There are 9 hidden switches. A switch that is on adds its own fixed numbers to the row, and there is some noise. The rows also spread widely along 12 directions, which tell nothing about the answers.
In the rows, 128 means zero.
Some rows, each with its switches (1 for on, 0 for off) after it:
[142  91 167 161  76 113 200  76 140 110 164 120 131 151  75 123 116 171
 145 118  89 151 155 117 162]
1 1 1 0 0 1 0 0 0
[ 74 145  82  48 168  87  85 150  91 119 169 132 102 157 171 108 148  59
 148 103 166 198 143 129 110]
1 0 0 0 0 1 0 1 0
[133  92 112 111 165 182 120 122 178 122 112 113 124 125 149 140  98  95
 136 104 151 152 129 120 173]
0 0 0 1 0 0 0 1 0
[125 152 101 125 104 111 151 120 118 133 145 109 128 131 121  94 137 127
 133 108 101 144 172 119 113]
0 1 1 0 1 0 0 0 0
[136  99  70 141 147 137  85 120 110 143 124 119 139  92 120 150 107 127
 136  98 127 131 149  99 129]
0 0 1 0 1 0 1 1 0
[179  97 105 139  97 186 134 134  89 130 141 122 127  65  97  91 123  92
 157  88 115  98 161 127 120]
1 0 0 0 1 1 0 0 0
[165  96 122 171 109 149 124 119 149 144  97 109 160  96 104 146  80 133
 141 113 104 113 128 106 138]
1 0 1 0 0 0 0 0 0
[176  90 185 117 139 189 193  79 108  79 133 140 150  76  95 120 137 123
 175  85 133 114 154 131 190]
1 1 0 0 0 1 0 1 0
[145  65 120 112 104 129 150  92 145 125 157 129 149 160  89 103  73 152
 108 106 118 142 106 135  91]
0 1 1 0 0 0 0 0 0
[137  98 144 129  98 121 176 104 156 159 130  78 130  97 110  81 101  68
 117  80 113 103 141  91 132]
1 0 1 1 0 0 1 0 0
[100 162 117  86 153 101  95 159 133 126 142 129 109 138 161 133 141  52
 137  94 180 160 150 102 129]
0 0 0 0 0 1 1 1 0
[130  73 155 152 110 104 121 126 163 159  96 106 152 139 132 138  93 118
  72 104 106 101 117  73 142]
1 0 0 0 1 0 0 0 1
[132 116 145 136 109  85 141 128 114 128 139 136 149 126  98 149 121 135
 148 127 107 157 136 110 125]
0 1 0 0 1 0 0 0 0
[168  90 102 134 119 169 106 122 149 140  80 124 165 100 137 104  94 133
 101  98  93  85 127 118  95]
1 0 0 0 1 0 0 0 0
[110  94 103 142 136 144 121 114 130 147 134 101  96 112 134 125 139 110
 130  98 121 137 149  92 165]
0 0 0 1 0 1 0 0 1
[118  69 152  88 123  88 184  73 138 126 136 109 161 138 110  87  88 137
 106  99  94 145 110 123 108]
1 1 0 1 0 0 0 1 0
[125 109  96 109 149 111 121  93 110 147 141 107 135  92 105 122 131 107
 166 111 117 155 141  93 121]
0 0 1 0 0 0 0 1 1
[143  68 107 138 118 118 134  98 142 141  87 120 165 139 119 113  93 163
 119 114  33 128 116  97 115]
0 0 1 0 1 1 0 0 1
[149 170 125 109 142 156 113 144 112  95  86 165 145  89 161 111 174 108
 186 111  76 126 156 126 133]
0 1 0 0 0 1 0 0 0
[178  46 115 126 105 179  92 165  80  89 161 197 156 133  78 149  77 141
 130 101 152 138 115 165 114]
0 1 0 0 1 0 1 0 0
[138  58 139 111 160 156 121 113 144 107 101 138 153 150 151 145  90 138
 120 100 116 148 100 122 166]
1 1 0 0 0 1 0 0 0
[130  80 119 114 122 111 188  56 124  97 160 131 157 156  87 111 112 201
 128 119 104 164 144 142 125]
0 0 1 0 0 0 1 1 1
[108 123 138  94 142 135 132 125 126 123 146 114 120 150 153 111 118  84
  76  71 204 118 144 121 141]
1 0 1 0 0 0 0 0 0
[111 132  97 157 102 111  99 153 154 155 115 100 113 121 139 132 112  78
 148 111  84 150 160  85 148]
1 0 1 1 0 1 0 1 0
[122 115 127 137 126  94 137 157 133 154 102  95 142 135 140 125  93  78
 125 114  93 148 122  97 151]
0 0 1 0 1 0 0 0 0

New rows, each followed by its switches (1 for on, 0 for off):
[144 111  96 132 126 159  93 166 120 137 122 126 128 102 125 131 113  79
 142 110 137 128 137 117 133]
0 0 0 0 0 0 0 1 1
[136 107 128 148 131 133  87 130 118 153 121 123 121  85 123 152 123 103
 123  88 143 100 129  81 137]
0 1 0 0 0 1 0 0 0
[100 123 144 150 108  68 111 135 124 137 139 125 133 147 126 160 121 113
 113 115 120 144 158  83 150]
1 0 1 0 1 0 0 1 0
[173  93 145  92 116 164 221  94 135  81 149 129 150 128  95  79 108  99
 188 101  97 168 164 144 156]
1 0 1 0 1 1 1 1 0
[135 159 102 133 125 145 114 143 157 101  94 146 135 141 163 131 153 128
 187 142  57 179 174 122 151]
1 0 0 0 1 1 0 0 0
[113 107  85 107 124  91  90 115  97 152 143 126 144 117 112 110 113 122
 109  97 125 121 128 104  66]
0 0 1 0 0 0 0 1 1
[141 133 163 122 124 125 157 114 126 111 113 131 159 121 123 121 122 124
 105  91 133  99 154 109 138]
0 0 1 0 1 0 0 1 0
[159  44 111 101 142 162 156  73 136 140 117  97 149  99 109  81  93 104
 146  86  81 124 111 104 128]
1 0 1 0 0 1 0 0 1
[126  90 164  92 147 160 147 166  82 113 130 135 117 124 154  87 122  56
  94  82 152  97 110 142 167]
0 0 0 0 0 0 0 0 0
[135  67 109  96 165 143 155  86 121 115 115 116 154 133 131 110  91 162
 121 116 100 147 103 150 130]
0 0 0 0 0 0 0 1 0
[136  85 100 117 166 149 132  92 145 115  94 124 150 110 143 134 116 155
 144 109  86 149 142 116 159]
0 0 0 1 1 0 1 1 0
[119 146  67 104  99  73  34 159 112 164 138 157 146 115 111 121 128 106
 137 124 116 135 123 102  11]
0 0 0 0 0 0 0 0 1
[171 125 155  47 143 186 148 106 177  92 135 153 158 140 114  97 112  80
 145  78 208 135 134 137  92]
0 0 0 0 0 1 0 0 1
[111  90 153 130 114  72 168  99  63 131 150 116 148 109 107 109 134 131
 104  81 110 113 140 102 146]
1 1 1 0 0 0 1 0 1
[127 128 114 114 120 133 143 138 106 125 154 120 123  98 120 107 131  84
 156  95 150 147 162 133 135]
1 0 0 1 0 0 1 0 0
[163 137 169 114 136 138 180  78 199 132  89 101 160  86 128 111 132  99
 186 123  87 131 140  91 141]
1 0 0 0 0 0 0 0 0
[158  79 148 159 114 153 154  99 160 114 120 128 140 132  95 149  95 150
 150 119  94 137 136 109 170]
0 0 1 0 0 1 0 1 0
[142 102 100 134 120 131 112 141 140 135 131 129 140 135 104 147 107 107
 169 130 108 177 141 104 133]
0 0 1 0 1 0 0 0 1
[137 111 117 119 158 163 150 104  93 106 123 110 136  98 138 120 136 123
 138  84 158 125 166 130 171]
1 0 0 0 0 1 0 1 1
[146  96  79  86 143 145 139 123  86 138 121 107 150  98 125  68 111  89
 135  87  99 126 132 129  97]
0 0 1 0 1 0 0 0 1
[151 109 120 111 116 166 115 141 124 106 112 158 147 132 137  90 124 113
 101  82 124  94 135 129 113]
0 0 1 0 0 0 1 0 1
[162 147 172 111  93 135 148 114 138  93 130 184 154 113 108 101 166 130
 139 109 106  97 165 116  98]
0 0 0 0 1 0 1 0 0
[125  68 162 120 116  66 187  91 129 128 118 108 170 147 114 112  95 153
 115 123  49 152 112 112 139]
1 1 0 0 1 0 0 1 0
[193 120 158  90 126 207 197 134 185  93  92 132 148 113 137  69 125  63
 197 123  61 151 137 139 162]
0 1 0 0 1 0 0 0 0
[128  98 102 125 141 133 108 120 109 101 144 160 140 140 113 155 123 157
 178 141  92 185 136 139 146]
0 0 1 0 0 0 0 1 0
[138  81 115  81 148 115 125 114 159 117 126 122 169 155 119 136  70  89
 136  80 154 180 128  96 124]
1 1 1 0 1 1 1 1 1
[146  99 168 123 100 115 160 126 110  94 147 163 155 144  91 126 111 149
 133 124 108 142 126 146 129]
0 1 0 0 0 0 0 1 0
[162 156  85  95 107 187 120 163 181  89 119 158 138 164 142  90 125 106
 167 138 113 175 157 164  99]
0 0 0 0 0 0 0 1 1
[124 136 144 185  89  75 170 145 123 148 107  84 139 118 113 135 101 128
  93 104 126 105 158 101 153]
0 0 0 0 0 1 1 1 1
[147 119 125 141 133 147 128 113 115 104 125 135 148 103 112 160 122 151
 162 113 139 144 157 129 151]
1 0 0 0 0 1 0 1 0
[152  94 170  78 138  89  96 120 118 134 109 168 197  88  93 137 107  76
 162  99 114 120  82  81  71]
0 0 1 0 0 0 0 0 1
[161 110 153  93 122 156 149  90 181  91 118 170 163 157 119 110 129 145
 161 125  77 153 136 121 117]
0 0 1 0 1 0 0 0 0
[132 147 124 129 121  84 115 175 104 130 113 134 164 100 107 164 108  98
 187 126 117 180 140 117 125]
0 1 0 1 1 0 0 0 0
[130  79 112 143 116 152 108 111 171 132 139 125 110 157 119 137 111 134
 105 113 127 137 137 103 141]
0 0 0 0 0 1 0 1 1
[147  67 136 100 171 149 106 127  75 122 140 142 148  85 104 155  99  90
 155  82 173 137  99 119 146]
0 1 0 0 0 1 0 0 0
[157  34 141 157 132 156 125 116 168 102 103 154 155 155 108 174  78 169
 137 130  87 154 104 115 186]
0 0 0 0 0 1 1 1 1
[107 102 179 148  95  85 200 126 103 123 154 111 111 160 111 110 135 126
 111 115 102 137 143 118 180]
0 0 0 0 0 1 0 0 1
[123 147  99 123 119 121 115 132 164 153 117 106 112 100 143 108 130  74
 139  95 115 127 161  89 117]
0 0 0 1 0 1 1 1 0
[156  80 126 132 126 180 148 114 162 115 113 121 147 124 109 126  94 142
 127 103 132 136 134 130 150]
0 1 0 1 0 0 0 0 1
[101 111 106 100 153 101 162  99 111 117 128  96 147 154 153 103 112 152
  77  92 155 141 147 143 135]
1 0 0 0 0 0 1 1 1
[146 147 136 114 142 113 147 121 139 135  89 109 161  70 133 116 135  67
 174  97  96 130 147  78 144]
0 1 1 0 0 0 1 1 1
[150  94 128 127 102 107 149 155 106 115 122 137 170 134  91 127  84 112
 155 120  84 164 129 128 130]
0 1 1 0 1 0 0 1 1
[196 112 109 143 105 225 142  92 163 125 123 116 129  58 103  89 142  90
 182  96  92  94 186  98 140]
1 0 1 0 1 0 0 1 0
[106 132 148 124 138  57 178 125 118 143 112  77 143 126 133 122 101  90
 137 102 101 158 129  94 163]
0 1 1 0 0 1 0 1 0
[120 128  82 122 129  97 114 114 114 147  97 107 167 129 136 112  97 161
  89  99 119 117 130 120  76]
0 0 1 0 0 0 0 0 1
[123  73 137 141  96 121 132 163 121 101 144 162 127 174 110 143  86 142
 118 120 109 162 119 147 155]
0 0 0 1 0 1 1 0 0
[157  81 164 120 128 127 185 123  98 117  96 114 182 102 110 108  88 116
 140 107 104 120 110 138 143]
1 0 0 0 0 0 0 0 1
[133  84 128 152 110  89 144 129 129 140 136 112 140 130  89 156  98 109
 162 112  97 173 137  81 167]
0 1 1 0 1 1 1 0 1
[137 110 142 125 127 124 164 153 143 126  89  97 161 141 143 120  85  82
 144 109  99 164 121 121 172]
1 1 1 0 0 0 0 0 1
[ 93 152 132  94 125  86 155 132 186 132 126 101 126 185 147 109 115  82
 128 104 134 185 147  98 133]
0 0 1 1 0 1 0 0 1
[125  75 155  84 169 148 148  82 111 112 142 135 126  97 126 117 143  99
 134  68 133 126 142  95 173]
0 1 0 1 1 1 0 1 0
[137 104 105 132 124  77 119  93 133 146 135 117 162 110  90 161 102 145
 168 119 115 169 139  90  97]
1 0 0 0 1 1 1 0 0
[100 142 137 141  68  96 167 135 130 109 192 138  98 178  99 113 142 149
 125 135 123 173 173 144 135]
0 1 0 1 0 0 0 0 0
[143  77 154 128  93 134 186 106 194 133 127 107 134 149  94 101  93  97
 155 108  70 160 124  94 153]
0 1 1 1 0 1 0 0 1
[163 119  94 175  87 169 138 106 202 143 104  90 128 128 122 114  96 137
 134 108  88 127 160  96 138]
1 1 1 0 0 1 0 0 0
[135  27 123  98 127 167 117  92 118  90 198 182 101 160  86 123 129 146
 164 129  98 178 115 139 139]
0 0 0 0 0 1 0 1 0
[111 152 129 166  86 125 123 141 167 142 162 120  86 140 113 150 155 108
 138 128 145 151 191  92 160]
0 0 0 1 1 0 0 0 0
[136  75 130 108 165 129 147 113 149 144 106  97 139 113 139 124 101  90
 129 104 111 139 114 100 162]
0 0 0 0 1 0 1 0 0
[159 132  98 120 124 194 143 102 163 133 125  98 118  66 126  85 140  82
 172  99 122 121 177 116 132]
1 0 0 1 0 0 0 1 0
[127 102  90 109 116 110 141 105 151 151 163  93 113 128  99 100 112  94
 164 119 108 182 137 104 107]
0 1 0 0 0 1 0 1 1
[165  55 105 125 104 166 146 103 103 144 129 112 138  83 104  65  98 107
 129  93  66  92 116 127 107]
1 0 1 0 0 0 0 0 0
[122 134 112 110 150 119  95 131 112 136 107 131 142 107 154 117 135 117
 112 101 127 107 126 115 103]
0 0 0 0 0 0 0 0 0
[127 118 146  52 161  99 148 116 123 110 123 142 164 111 130 109 117  77
 172  89 124 168 110 117 110]
0 1 0 1 0 1 1 0 0
[120 122 107 130 101  74 115 135 120 142 113 121 155 133 131 114  93 117
 106  96  90 125 135 102  93]
1 0 1 0 0 1 1 1 0
[156  85 156 143 121 151 167 123 147 107  85 128 162 144 125 130  89 153
 114 111  97 121 116 130 161]
0 0 0 0 0 1 0 0 1
[117 126 119 142 120  91  79 150  88 126 131 155 149 115 117 163 131 140
 122 114 134 133 140 110 115]
0 1 0 0 0 0 0 1 1
[173  87  96 148 124 170 138 151  81 125 119 107 166  89  90 140  71 107
 157  93 153 138 148 140 149]
1 0 1 0 1 0 0 0 1
[134 147 161 130  92 135 103 143 103 115 152 168 114 108 122 117 175  93
 130  92 142  90 167 106 121]
1 0 0 0 0 1 0 0 0
[146 115 175  77 140 134 144  82 168 103 133 158 157 122 118 121 143 115
 165 115 126 141 126 109 114]
1 0 0 0 0 0 0 0 0
[155  93 133 130 106 164 145 107 194 137 135 115 113 134 113 104 104 103
 121  99 127 117 132 103 127]
0 0 0 0 0 1 1 0 0
[114 103 107 147 130 120 165 109 118 140 151  83 102 133 123 126 117 134
 143 119 110 171 143 120 175]
0 1 0 0 0 1 0 0 0
[119 123 103 102 120 137 179 109 110 104 173 106 114 162 127  81 111 150
  89  99 166 146 155 170 122]
0 1 0 0 0 0 0 1 0
[151 131 139 109 138 117 123 123 147 134 113 135 155  87 114 139 146  82
 183 115 114 144 145  80 125]
0 0 0 0 1 0 1 0 1
[165  53 140 111 164 167 154  79 170 117 116 112 155 112 115 146  85 117
 146  89 143 145 132 100 169]
1 0 0 0 1 1 1 1 0
[129 126  81 158 134 116 130 130  96 144 153  90 125 101  99 161  99 142
 135 111 189 152 154 133 135]
0 0 0 0 0 0 1 0 0
[140 141 123 113 137 139 159 116 133 115 104 114 149 103 127 112 132 110
 147  95 128 136 176 114 143]
0 0 0 1 1 1 0 1 1
[140  61 111 120 128 107 106 121  79 136 144 136 158 105  84 135  89 137
 120 108 130 126 103 127  91]
0 0 0 0 0 0 0 1 1
[128  69 105 111 159 153 117 112 107 151 117 102 118  89 147  92 118  79
 119  90  87 107 113 101 152]
0 0 1 0 0 0 0 1 0
